The rows of a group lie close to one hidden flat surface of 8 dimensions, which passes through zero. Surfaces can cross.
In the rows, 128 means zero.
Some rows, each with its group after it:
[137 111 117 155 114 148  60 186  96 173 165 122 105 154  71 103]
J_275
[150 134 116 151 123 120  61 149 110 117 123 100  98 148 127 153]
J_275
[123 110  93 139  87 132 135 179 142 174  90 135 157 114 107 125]
J_488
[168 125  71 134 215 110  96 145 144 112  85  98 122 151 117 165]
J_950
[141  96 111 136 111  95 178 132 110 128 150 147 143  95 139 134]
J_275
[ 96  89 140 137 176 137  93 143 158 109  66  99 141 141 177 122]
J_488
[113  70 158 138  90 133 162 100 118  36 145 143 131 138 162 144]
J_678
[121 103 121 105 112 143 127  64 132 116  84 131 149 163 125 128]
J_678
[147  90 138 143 146 142 116  94  99 127 177 156 121 151  96 102]
J_238
[140 103 188 135 116  56 120 146 163 162  95 110 129 125 152 142]
J_135
[123 114 183 157 157 132  96 126 166  96 119 132 125 174 141 117]
J_950
[105 166 189  88 175 133 179  99 200 120 121 133 135 129 147 104]
J_238
[154 148 116 186  93 109  98  92  91 157 149 136 138 127 117 147]
J_188
[152 194 126 121 171  97 106 157 178 169  96 100 113 135 109 145]
J_950
[146 132 160 133 147 115 101 175 177 141 106 122 117 166 103 134]
J_136
[110 114 106 135 222 176 131 181 156 119 133 133 125 124 128  95]
J_136
[110 108 130 177 116 138 128 179 152 162 112 140 162 112 141 110]
J_136
[173 147 117 176 152  87  52 109 105 112 124  95  97 151 143 182]
J_275
[168 123 139 111 131  99 158 178 141 170 187 161 105 145  47 110]
J_488
[116  83 133 107 183 128 137  42 120 110  97 125 148 146 155 116]
J_678
[ 92  90 126 113 132 124 103 172 138 127  82  93 123 110 164 130]
J_238
[100 126 129 100  66 136 161 140 167 102  69 124 144 131 129 154]
J_678
[152 102 154 207  79 119 138 166 138 160 167 172 153 140  97 122]
J_950
[108 150 120 183 107 133 130 140 133 162 117 137 161  87 163 125]
J_135
[136 142 141 187  78 152 156 155 133  65 190 160 115 133 114 140]
J_238
[123 122 139 122 101 153 108 150 130 165 134 142 133 153  74  98]
J_678
[114 162 148  83 164 119 132 138 143 195 137 121 116 112 107  82]
J_488
[128 107 135  84 103 133 126 200  92 154 204 131  76 129  71 100]
J_135
[149  82 167 133 100  97 116 174 145 153 131 133 118 166  79 126]
J_188
[165 148  57 123 159 134 158 132 116 124 140 140 134 122  92 143]
J_135
[151 136  84 137  88 146 132 172 113 174 151 149 130 132  61 118]
J_950
[157 238  80 170 153 127  78 136 149 148 101 102 127 115 138 172]
J_136
[132 169 146 108  94 124 136 140 148 175 132 136 127 129  93 117]
J_136
[140 131 168  96 183 111 119  94 146 151 138 126 112 158 114 103]
J_188
[132  95 210 155 109  94 138 117 148 134 146 144 133 154 124 116]
J_950
[124 119 141 100 186 165 136 108 143 152 139 146 130 160  94  79]
J_275
[ 97  93  99  76 116 154 164  89 144 117  47 125 170 131 139 123]
J_188
[140  81 180 109 201  82 125 133 175 108 106 111 113 160 149 134]
J_678
[141 105 188  64  86  50 163 156 124 136 157 112  82 116 125 140]
J_488
[104  61 113 140  88 142 129  98  95 123 103 137 155 112 152 124]
J_188
[132 167  89 132 158 140 137 102 142 132 102 124 157 114 147 134]
J_135
[122 170  80  85 121 144 143 140 128 192 112 126 139 108  84 109]
J_488
[108  63 136 143 150  88 105 103  49 155 138 112 136  70 205 110]
J_188
[113 178 122 172 115 137 108  70 116 122  99 116 156 103 187 150]
J_488
[142 114  97  97 138  82 124 157 116 156 104  94 124  98 140 157]
J_136
[162 136 152 125  78  91 193  95 158  66 133 147 136 140 127 172]
J_678
[102  87 106 153 220 168 117 107 118 103 117 131 146 116 170  96]
J_950
[120  68 143 137 158  99 124 124 134 141  97 127 151 121 161 124]
J_275
[138 123 162  96  81  88 180 133 115 198 167 158 133 110  90 105]
J_950
[188 116 103 140  86  49 111 150  93 159 147 116 114 121 103 181]
J_678
[124  70 206 101 155 101 157 114 174  61 118 128 116 179 151 132]
J_238
[155 109 139  77  87  93 186 104 143 172 136 164 143 143  70 119]
J_238
[171 155 138 120 176 118  99 114 156 124 132 116 102 179  93 141]
J_136
[112 135 150 137  91 137  97 141 140 153 105 121 134 131 133 119]
J_275
[116 138 145 172  92  77 139 127 117 145 110 120 156  78 192 151]
J_135
[139 108  92 147 128 118 147 147  98 114 152 135 132  99 145 150]
J_238
[ 82 139 163 124  97 154 139  99 115 107 144 133 128 115 160 110]
J_950
[101 124  98 193 121 158 117 117 112  72 114 127 154 104 192 151]
J_136
[126 148 142 129  86  83 159 129 148 162  95 135 150  94 154 156]
J_275
[152  88 132 127 169 155 120 152 147 114 152 143 118 185  65 104]
J_488
[129 149 182  99 117 106 114 161 171 150 114 114 108 150 106 126]
J_950
[129 110 125 135  47 140 137 160 133 178 122 153 158 139  67 112]
J_488
[109  49 110 122 149 120 168 170 100 117 151 137 133  86 156 112]
J_238
[ 81 103  91 116 138 129 152 140  88 151 109 111 147  46 190 115]
J_188
[111 103 105 116  98 139 143  67  88  83 115 123 141 112 169 145]
J_238
[172 128 101 156 178  60  92 135 113 166 113 101 125 114 141 164]
J_275
[124 143 111 149  79 143 130 110  64 121 195 137 112  96 132 123]
J_135
[ 90  91 158  47 106 106 121 146 134 132  73  97 109 135 140 120]
J_488
[146  98 136 163 107 112  90  67 106 107  98 128 142 159 146 160]
J_188
[110 127 145  94 144 108 118 104 133 122  85  97 128 113 173 138]
J_135
[153 174  97 155 130 107 195 159 136 111 164 149 130  78 136 158]
J_238
[192 136  92 132 136  85 166 135 121 177 170 159 137 121  71 143]
J_135
[142 117 188 126 152 109 151 125 175 185 138 160 143 164  80  85]
J_136
[127 128 145  98 131 157 116  93 147 173 103 148 143 176  69  91]
J_678
[123 118 130 166 155 109  65 139 144 168  70  99 137 133 162 128]
J_188
[134  96 179 101 151 142 126 119 172 113 106 131 115 196  91 111]
J_188
[ 71 186 144 153 130 204  77 105 140 123 119 115 129 129 162  97]
J_135
[ 91 197 127 167  70 174 130 149 149 160 119 137 158  97 145 110]
J_136
[139  56 126 118 217 104 123  67  91 138 120 119 139 132 162 109]
J_678
[151 172 119 129 151 147  78 136 123 148 144 110  96 154  95 130]
J_275

New rows. What belongs after each?
[148  50 146 100 145  77 121 135 128 159  95 124 133 151 103 129]
J_678
[109 184 104 126 122 209 152 130 150  84 143 143 124 141 106 112]
J_188
[129 168 154 147 176 133 115 163 173 128 136 127 109 141 126 118]
J_238
[115  96 198 174  68 103 129 131 175  99  96 136 152 148 160 140]
J_136
[ 71 126 121  85  90 118 134 149 125 177  65 106 147  72 181 122]
J_488
[128 162 124 146 190 119  56 163 132 129 118  80  90 131 150 143]
J_678
[149 131 131 179 133 104  63 117 149 109  68  90 132 152 160 176]
J_188
[ 97 154  77  95  87 164 144 117  82 122 141 128 127  88 130 124]
J_950
[141  92 104 145 114 132 143 179 138 126 129 144 137 135  93 131]
J_488
[122  91  89 132 154 142 120  77  66 104 149 127 133 102 162 130]
J_238
[134 102  44 115  73 134 157 195 126 136 101 132 148 104  92 154]
J_488
[131  95 126 142  81  59 179 153 126 129  95 121 151  70 183 174]
J_275
[144 121 123  95 126 139 197 143 133 113 177 160 117 132  77 120]
J_275
[ 85  95 139 140 139 187 137  71 104  80 139 147 142 134 155  87]
J_678
[160 115 127 165 155 161 105 101 142  83 144 146 123 197  82 130]
J_488
[110 137 116 155 145 156 122 129 134 161 117 133 151 118 135 100]
J_488
[178  81 137 153 178  60  94  79  90  85 148 107 104 148 155 172]
J_678
[116 111 108 117 133 158 157 122 147 154 115 156 163 141  97  91]
J_135
[ 96  81 135 153 194 144  47 180 123 114 112  91 103 134 162 112]
J_238
[195 154 106 132 101 135 110  87 137  99 124 135 118 201  58 172]
J_488
[119 155 188 136 140 125  97  79 141 147 123 123 122 155 146 110]
J_488
[117  96 108  85  58 125 147 186 110 146 124 126 119 105 103 129]
J_950
[128 135  97  74 164 150 153  28 114 107  98 130 141 144 138 121]
J_135
[ 93  78 162  86  78 150 162  85 122  91 115 144 143 142 139 111]
J_238
[116 143 160 185 165 162  49 136 144 138 128 115 118 154 138 100]
J_188
[101 105 131 109  24 161 135 101  92 114 138 143 136 133 119 118]
J_488
[137 106 152 101 137 112 118 143 133 121 134 112 101 146 109 128]
J_135
[155 166 180 150 166  98 134 200 170 129 193 136  87 138 100 125]
J_678
[153  86 102 160 145 129  50 160  81 152 143 112 114 151 100 125]
J_238
[138 175  88 158 138 148 103 169 115 173 158 133 127 113 104 117]
J_238
[126 177 147 153 162 130 152  60 145 129 136 144 148 119 164 114]
J_136
[136  79  99 197 130 100 111 114  93 131 111 126 160  99 176 152]
J_136
[147 127  98  80 198 122 140 124 116 142 144 119 104 127 103 120]
J_136
[115 134 103 114 175 137  70 117 115 158  76  90 129 132 151 125]
J_678
[109 133  78  71  65 114 149 131  97 121  75 105 134  85 152 164]
J_488
[115 114 131 124 155 136 143 151 183 164  71 134 161 141 119 106]
J_135
[109  94 113 125 128 106 183 195 139 110 125 126 136  75 162 137]
J_238
[113 100 181 116 162 143 108 121 176  88 109 125 118 182 127 112]
J_678
[129 149 136 124 128 120 208 131 146 112 153 154 145  92 147 123]
J_678
[112 141 186 144  84 144 159  75 147 133 147 161 151 139 134 103]
J_136
[100 179 121 141  73 165 135 202 148 135 139 130 124  99 121 120]
J_678
[145 146 124 122  98 129 148  53 128  93 109 134 146 149 133 157]
J_678
[160  99 107 122 152 139 128 200 136 104 155 137  92 165  68 133]
J_135
[130 106 130 134 185 115 107 153 110 155 149 123 115 126 129 105]
J_678
[ 87 132 113 119  54 179 146 107 105 139 125 147 152 107 131 107]
J_238
[102 172 151 120 171 140 129 159 180 107 103 107 111 123 160 129]
J_678
[161 172 126 129  97 123 107  72 141  85  89 110 124 160 134 178]
J_678
[133 135 115 132  54 106  84 146 130 111  66  94 125 133 144 184]
J_238
[111 164 190 104 124 118 122 140 172 154 121 120 109 148 122 106]
J_950
[129 111 107 100  91 121 149 164 125 141 112 128 127 125 101 129]
J_488
[159 125 105 212 165 111 125 171 153 162 122 145 160 126 134 136]
J_950
[ 88 181 104 133 140 192 140 146 122 147 161 137 130 101 123  78]
J_188
[152 179 122 135 131  89 148  69  95  81 166 113 110  98 172 181]
J_488
[ 82 119 113  93  80 137 140 129 111 132 103 118 139  90 154 126]
J_488
[ 81 142 153 119 116 164 151 137 172  77  98 129 131 128 154 124]
J_678
[147 190 184 157 212  82 113 105 163 176 147 120 123 123 155 111]
J_488
[150  95 134 192 141 103  86 186 155 142  97 123 138 152 120 141]
J_136
[125 128 103 158 132 137 161 153 106 145 175 146 136  86 129 106]
J_488
[133  68 124 131 138 145 118 148 138  81 118 127 124 159 106 133]
J_488
[126  64 155 129 133 125 128 145 125  55 149 128 104 155 137 134]
J_488
[129 146 147 109 124 150  74  99 155 128  76 108 123 186  99 131]
J_678
[142 125  99 130 184 135 115 151 188 106  64 109 140 156 123 151]
J_135
[142  39 140 120 117 110 189 138 126 100 162 165 136 134 108 120]
J_275
[147 132  84 135 138 149 161 107 123 133 131 158 152 135 100 120]
J_135
[165 123 127  81 122  82 166 145 165 145 117 128 123 145  83 148]
J_188
[160 118 102  81 188  92 147  74 109 136 128 123 119 123 118 135]
J_950
[ 94 116 190 129 103 105 117 150 143 152  97 105 133 108 176 116]
J_135
[198 171 106 136 106  89 130 137 162 168 112 136 129 159  61 171]
J_488
[105 135 118  93 114 148 131 121  94 148 160 129 116 113 114 104]
J_135
[160 101  97  68 168  65 147  82  97 186 105 120 136 118 117 132]
J_238
[105 120 158  30 138  97 176 184 173 159 109 115 106 111 104 108]
J_136
[190 122 120 111 137  96 146 172 153 157 160 151 112 161  46 137]
J_488
[ 94 143 150 130  99 150 147 227 163 135 144 129 114 107 120 100]
J_678
[139 126 103 172 135 160 152  91 150 129 103 163 183 149 116 120]
J_135
[105 114 134 142 126 106 105 146 163 154  53 104 148 109 167 137]
J_488
[102 201  85 145 130 182 102 146  99 121 151 111 111  89 146 123]
J_135
[ 83 111 149  88 106 148 148 103 137 124  86 128 150 120 154 107]
J_238
[179 101  92 110 135  87 189 105 131 166 132 162 159 118  89 133]
J_135
[135  70 143 182 143 128 116 170 150  99 141 146 133 152 130 129]
J_488
[170  73 127 135 112  76 116 220 120 156 156 127 103 132  84 144]
J_275
[112  92 120 185 102 138  84 128 152 110  49 119 166 150 155 145]
J_488
[130  70 120 127 100 113 118 168 151 108  70 112 136 147 123 160]
J_488
[ 89 129 118 133  89 135 127 154  98 125 126 112 133  81 179 124]
J_135
[162  89 138 210 180 134  82 124 143  93 134 140 134 185 125 135]
J_136
[115  79 143  75 164 158 125 152 135 129 141 130 106 167  87  83]
J_488
[135 193 154  99 130 112  98  89 161 190  83 118 130 157 106 124]
J_488
[176 106 104 167 161  49 131 136 112 180 132 128 141 103 138 153]
J_275
[138 103 167 117 186 104 124 118 167  74 109 116 112 160 148 145]
J_136
[118 232 114 127 138 138 107 137 104 187 168 113 110  75 133 118]
J_135
[110 149 133 119  93 144 186 107 133 163 142 169 164 105 121  98]
J_275
[132  94  58 128 130 124 154 189 121 107  98 122 140  92 134 156]
J_488
[148 103 125 122 130  76 125 117 132 143  84 114 137 127 143 160]
J_188
[146 122 157 218 142  96 120 149 162 139 144 143 144 121 150 137]
J_488
[104 107 119 103 172 132 153 124  89  64 166 112 104  81 186 133]
J_488
[179 115 142 181 152  82  83 116 119 185 147 136 135 155 102 131]
J_275
[129  71 134  80  98  95 186 172 118 114 149 138 115 111 112 135]
J_188
[166 114 140  89 151  61 133 108 125 111 115 101 100 134 133 169]
J_135
